The same things were measured in two ways. Each way mixes the same 12 hidden numbers, adds some noise and spreads widely along 7 directions of its own, which tell nothing about the thing.
Some things both ways: the first way, then the second way.
-82 155 269 -150 40 -103 211 37 -196 -229 23 210 105 261 -5 51 156 -222 143 -4 294 -136
-276 91 -33 105 86 91 -106 144 61 225 -43 -108 -224 5 -182 180 53 242 -92 -139 110 41 -188 -45 161

66 111 448 -437 101 -477 -87 121 -356 -36 -81 400 293 77 -408 -25 87 -195 32 85 62 -11
-404 191 130 115 408 244 -120 -588 186 -122 38 42 178 -47 -124 564 -150 186 -674 -12 46 649 -479 -561 389

-21 80 371 -41 -69 -119 -353 113 40 -99 104 108 114 -238 -165 86 186 -4 -52 -201 -135 279
-96 327 191 -18 425 -123 92 -215 185 8 -11 436 -18 338 29 268 -495 388 145 -40 253 535 178 -35 -209

-114 80 147 25 -284 -311 307 226 286 -169 49 9 57 411 108 225 -25 -73 -94 489 166 69
-174 -101 -143 -107 527 -290 128 -30 -277 241 -3 125 352 469 113 250 -187 148 211 152 418 256 86 -287 -112

-118 -29 -295 -141 -11 82 83 -146 284 103 191 -373 -332 52 -112 -297 -432 53 -267 606 -359 27
-107 -465 -375 51 455 256 48 -478 -34 162 -282 106 57 323 -179 -441 299 -131 -430 331 12 584 -449 -49 -159

-239 -50 -157 76 70 111 -36 173 -196 5 -146 -288 65 -347 211 33 -57 -56 -195 -303 -86 62
73 63 -173 12 -141 11 -184 292 -209 -160 156 -327 20 49 -216 -152 14 293 -88 -44 27 -307 -370 196 -273

-359 -91 113 -557 -42 -486 315 480 -222 -475 140 172 290 128 50 316 141 -16 -241 371 227 -83
-92 75 147 197 -118 264 -176 -53 -216 6 81 -70 -249 -122 -166 311 140 173 -84 -19 49 -93 -8 195 39

-73 2 -102 -97 -213 -142 170 84 35 -183 56 59 290 -71 39 286 107 76 123 254 137 294
189 -72 267 127 -343 433 -641 420 79 44 185 -174 -103 -219 -11 688 274 150 19 -209 442 -441 -316 -376 23

419 145 72 -214 222 16 199 5 -239 79 -106 141 -212 426 -231 46 -9 -266 87 -162 283 -171
371 -116 42 115 137 -6 -2 33 -95 171 -133 221 -63 255 -67 -167 183 -137 -70 75 -146 32 105 135 -397

182 -289 -301 152 -123 170 -104 -103 278 -108 65 -98 -63 -323 409 -78 -342 324 -372 -160 -78 109
121 93 214 100 222 -9 32 368 -64 370 -64 211 70 56 54 449 364 132 -201 -51 -38 -22 375 -167 -61

-196 -195 -218 -53 267 85 -220 226 -128 167 -57 -225 30 -439 147 -135 -60 34 -291 -396 -358 -16
31 -26 -287 198 137 14 90 -274 -28 3 25 -78 140 156 -115 -157 251 -181 -221 297 -485 272 -136 195 -153

-393 273 377 -330 -124 -94 -100 441 -171 -421 58 222 250 -203 24 649 362 2 -221 -102 51 407
-4 145 81 109 69 218 -382 157 -163 -68 -80 -120 -20 -110 -435 -10 238 358 -89 -120 61 -87 -210 -221 -393

104 131 -523 364 -117 422 -190 -280 288 238 -44 -161 -294 137 72 -250 -253 221 -40 97 -215 50
-35 45 -117 177 314 -61 86 -370 86 -105 -161 106 -249 134 -144 -36 -281 246 -222 158 -33 404 -167 59 -92

-224 78 -585 -300 395 157 215 -18 -59 -178 -189 130 180 -390 15 -125 -414 263 -386 -235 -2 176
36 142 -17 364 -81 186 -3 -37 25 59 -211 18 -383 -18 -123 123 63 108 -216 9 -157 169 62 224 -537

128 99 -31 501 -31 199 40 -102 441 26 -75 192 -60 243 197 142 168 308 191 60 302 201
-228 241 -245 -19 100 43 -218 -37 -221 -350 -93 -175 -142 41 22 -32 27 71 -247 10 47 141 -150 210 -1

-29 237 200 -158 50 68 -307 -37 -40 -111 -163 77 257 -229 -216 -83 272 -2 85 -142 14 207
-45 7 86 88 -335 383 -171 -110 30 33 -33 -91 -204 -181 21 212 377 -91 -155 -109 15 66 53 121 265

-129 -292 -269 -518 148 -36 -306 58 -465 261 -119 -360 144 -375 -298 -362 8 180 13 145 -351 -191
-157 47 119 289 300 187 -68 -418 -233 140 111 118 54 312 -415 -150 -33 203 -233 112 -33 58 -149 195 -131

-216 118 -178 63 -79 -188 177 -2 -219 -431 237 499 242 -38 7 145 -73 117 81 -102 351 226
111 -99 25 326 91 344 -251 -168 -145 -118 -122 49 -59 27 -22 485 103 185 -247 -94 93 174 -147 -442 -39

-450 266 -400 210 386 343 -227 -104 -8 162 -114 -187 84 -497 -62 -154 -173 -52 -182 -275 -216 213
-9 -153 -320 -69 -190 87 -115 -107 -65 -250 116 -365 201 26 -25 -377 320 -65 -94 83 106 -11 -258 36 149

-135 314 -317 -153 -3 -8 192 44 -270 -161 153 109 42 41 -227 152 -264 -209 -19 -141 136 197
206 -296 -10 194 -115 256 -123 -131 205 237 4 -83 30 71 -131 97 256 -48 -109 -136 -97 70 -301 -371 254

157 180 226 202 -161 137 244 41 58 -366 203 336 -147 497 271 419 120 22 27 -104 465 134
-86 -16 -6 -16 323 -216 175 367 -58 454 -26 102 40 169 -232 86 128 20 343 -67 -66 159 -14 -133 -120

168 -7 -36 -35 -102 40 79 -162 39 221 -284 -2 190 185 -70 -36 159 189 398 377 78 15
-162 263 39 166 147 -104 16 -135 56 3 6 49 -146 131 37 345 -317 99 -107 1 71 207 -26 56 -4

-12 -46 333 -143 -55 -52 151 214 -234 -57 59 -90 -116 204 -4 283 273 -128 131 66 109 -56
254 -12 30 216 -94 126 -2 -58 41 -88 31 60 -153 29 -120 108 -43 67 73 0 -110 171 -115 70 -468

-125 -108 29 -80 247 251 -89 -91 -2 55 125 -133 -99 -193 12 58 31 187 -34 59 -23 6
25 185 224 73 318 56 -239 -372 -96 -175 112 242 -7 428 -5 -295 -168 179 -223 -45 472 23 241 55 -344

-38 -218 -29 179 -34 13 -289 121 141 121 7 -175 101 -326 199 -269 -69 115 -114 -437 -266 63
-56 283 -55 156 -118 147 -34 -5 201 -109 158 6 -237 78 90 364 -241 435 -135 -32 -52 118 -59 384 29

-49 372 325 234 -96 379 -128 171 168 95 -312 113 -140 434 229 186 236 216 -63 -95 -28 264
-49 -85 -147 311 40 55 203 20 -100 -21 38 -149 214 -30 -248 258 78 198 105 67 -33 264 -244 -323 -330

5 215 241 -113 2 -420 178 390 12 -303 314 396 98 507 1 268 63 -466 -158 -117 342 -65
-19 -85 -39 12 196 122 -234 -125 72 101 29 42 84 127 44 347 88 151 -58 159 181 141 -131 -197 121

55 27 -253 217 -168 111 256 145 -112 -66 95 -89 -252 292 239 369 -139 -61 -69 -75 264 -9
203 -162 -215 89 281 -373 410 67 -239 347 -69 1 351 276 -156 -182 270 -178 87 77 -530 150 144 -148 12

-46 -18 155 -130 146 -39 91 -30 25 108 -74 113 -48 -19 -255 -41 23 177 160 25 -39 1
294 91 191 117 -376 227 -84 131 76 -168 154 114 -378 -33 218 100 206 3 105 -295 25 -145 371 341 296

-56 -22 -128 65 44 -45 276 146 199 -233 194 -45 6 -45 136 188 -93 -13 -134 23 208 288
-161 54 -244 -121 25 47 -138 250 34 144 -17 -95 -125 232 -72 -195 49 -6 4 -46 43 35 -361 350 -34

273 -180 -171 252 -111 206 -584 -291 90 -1 120 114 332 -236 312 -230 223 193 113 -215 -42 -10
32 17 214 -201 359 -140 -364 -250 -201 87 312 172 75 348 264 22 136 -390 -174 270 244 -289 203 277 575

156 70 -34 30 -78 5 4 -212 103 169 -21 39 265 -83 -112 45 -161 -90 231 -108 2 121
391 31 52 26 -206 72 -51 98 290 9 28 86 -56 -6 324 431 118 74 -58 -14 -49 119 223 -43 -113

Other things, the second way, with their names:
K857: 382 258 194 5 97 -86 -131 418 -14 -2 -19 278 -188 198 232 297 -31 308 -45 -209 96 -145 448 80 -262
K808: 297 100 -35 197 -225 62 -165 -91 -147 -309 98 -70 -263 -32 107 153 37 -21 -16 132 -153 -128 138 387 -204
K240: 58 -23 -129 54 191 183 -292 159 -98 -59 -85 -106 113 -39 -330 -3 309 230 -318 80 -156 16 -484 -163 -145
K60: 25 -73 156 -23 101 -82 61 -413 -178 -59 130 54 34 301 383 107 -110 -244 -363 -177 354 73 266 -139 514
K917: -239 154 -146 173 169 39 -233 92 -260 19 31 -197 -82 -2 -157 176 271 142 -70 14 -118 -104 -1 -9 211
K818: -8 16 -12 144 -74 147 102 -54 -115 -1 -43 -62 -61 -86 -323 -187 262 42 -35 -6 -188 197 -69 149 -319
K15: -116 -262 227 26 109 255 89 -420 52 179 151 154 330 122 142 234 375 -400 -274 -30 241 346 -11 -375 684
K854: -23 25 189 1 229 128 -281 -131 -87 4 -32 116 9 27 -22 239 207 -53 -98 -48 214 144 63 -320 97
K989: 218 -69 -46 -251 213 -176 -1 -9 48 73 -160 70 -73 55 -42 -250 171 -52 -153 74 -109 187 20 11 -43
K425: -18 168 152 -37 -20 60 -168 193 -14 31 -11 -63 74 -119 13 457 135 68 -191 -89 133 71 -46 -247 -164
K67: 35 -148 -42 79 -59 143 -175 -74 -34 23 80 -103 -164 0 23 258 59 67 -140 140 155 -71 -213 95 190
K867: 152 96 -155 -294 355 -239 -197 609 -84 109 -107 78 24 266 -21 -364 309 -164 -92 -127 -118 -103 -124 84 -1
K201: 28 203 -18 -64 167 -79 -188 151 -170 14 137 -6 -121 285 -220 -389 -55 394 -57 42 83 -287 21 506 -347
K85: 51 -171 142 266 -167 371 -41 -434 -38 -72 195 -97 268 -99 145 428 413 -55 -313 34 144 171 189 -422 130
K930: 492 109 196 79 -280 -140 181 152 -17 -240 149 174 -225 116 389 126 -59 -66 -16 -293 -76 -176 477 313 514
K763: 111 172 5 13 -317 90 -210 144 219 -55 210 -259 -224 -281 -125 -11 398 -185 36 -136 -432 -92 -69 147 236
K17: 26 -97 -236 44 -64 131 -267 -525 -263 -295 -128 -231 89 28 313 327 92 -296 -575 218 -17 195 -156 -124 127
K624: -97 9 -152 66 155 222 -553 -493 -174 -266 93 -166 -106 177 103 31 65 -41 -313 94 204 17 -134 -74 11
K953: 65 17 138 -177 104 -133 -107 -124 38 122 206 88 43 149 35 126 -48 -116 340 90 172 102 98 24 -46
K845: -70 39 -144 23 -71 171 -120 -225 -23 -207 154 -125 -46 84 -88 -175 19 260 -149 204 95 17 -166 432 -63
K588: 398 -31 66 21 -541 228 -217 -257 -21 -600 100 -129 -399 -219 229 139 -100 -20 -131 -40 116 -64 -73 341 126
K690: 192 -66 188 90 108 188 -245 -200 63 84 27 100 -91 37 -36 206 186 -135 -276 -59 -81 97 -76 -232 105
K329: -79 53 60 133 22 78 39 -323 -155 -56 -124 94 -151 131 237 296 -89 59 -265 52 318 220 295 101 -68
K111: 356 123 175 69 -190 168 -212 -78 -90 -281 -44 133 -199 -40 7 113 -37 141 -184 226 73 -87 29 486 -460
K654: -167 67 -112 54 435 -152 64 34 -86 225 -106 134 101 240 -105 25 173 -132 18 -34 -218 262 -19 -137 399
K122: 135 119 -150 -171 -82 70 -93 -200 20 -487 18 -17 -300 236 151 -581 -190 -4 -431 -154 134 134 -159 505 -140
K793: 350 -50 189 144 0 361 -219 -414 -227 -293 12 226 -96 84 83 146 116 -9 -463 154 1 118 60 205 -360
K980: 235 66 117 453 -129 233 -137 -316 19 -238 -32 -14 -35 -146 18 700 -90 121 -211 113 -43 247 -52 -341 -520
K375: -198 -21 -5 -143 7 186 -389 98 -110 287 251 -265 143 92 -215 -224 491 -126 -267 72 52 -331 -282 224 144
K172: -32 239 141 -223 221 -236 -252 180 82 -5 280 30 -135 275 139 203 -429 291 8 -198 425 -184 -80 26 167

Some of these things the first way, each followed by its name:
151 266 -133 381 -207 227 -129 -38 243 24 -90 -69 -187 266 43 125 112 38 45 70 126 194 | K588
162 73 202 -1 -28 -48 -231 6 -301 87 22 122 89 35 -113 54 236 -220 230 -195 49 -24 | K240
-326 176 -71 -254 1 40 -141 147 189 84 -9 34 372 -1 5 102 -47 142 -132 218 -197 208 | K845
167 -79 -4 228 152 0 58 319 17 50 -54 -24 -258 322 203 66 200 -143 -78 -354 202 -292 | K808
77 -253 -401 233 208 -21 108 -94 10 311 -116 -71 -130 111 -73 -289 -12 124 288 -63 103 -454 | K917
21 -126 38 33 144 97 -333 -143 -63 -17 104 -256 -202 -314 -61 -325 2 41 -163 173 -155 68 | K15
-132 40 204 84 142 -55 -139 -183 -235 -11 21 248 361 -109 -117 -147 301 -140 465 -379 162 -249 | K624
94 198 -111 -166 -135 93 -118 -521 -165 184 -100 -82 239 -198 -389 -40 -139 -191 334 215 -137 -21 | K989
-336 3 404 -228 8 45 -312 231 46 52 -173 -239 67 -240 90 -43 145 85 -292 45 -383 44 | K85
260 86 46 8 34 -189 316 21 131 44 -137 202 -43 368 -91 31 -290 -158 -58 -142 196 -114 | K172
118 -51 -163 -344 314 50 -1 -139 -196 135 -67 -15 345 -66 -124 -94 -79 -105 105 -108 172 -185 | K375
-9 309 130 24 -342 74 -25 -52 63 -254 74 352 367 435 261 159 185 -8 158 159 249 135 | K67
226 -119 177 322 -374 18 -536 13 173 331 -492 -664 -7 -330 45 -340 429 -114 186 66 -341 11 | K17
652 -179 347 324 263 67 -114 -237 -120 433 -226 -188 -507 -67 -253 -290 167 -357 336 -481 -20 -293 | K867
243 -212 92 -139 -75 -165 70 -73 -295 36 129 -140 -140 45 -191 14 72 -194 239 59 87 -272 | K690
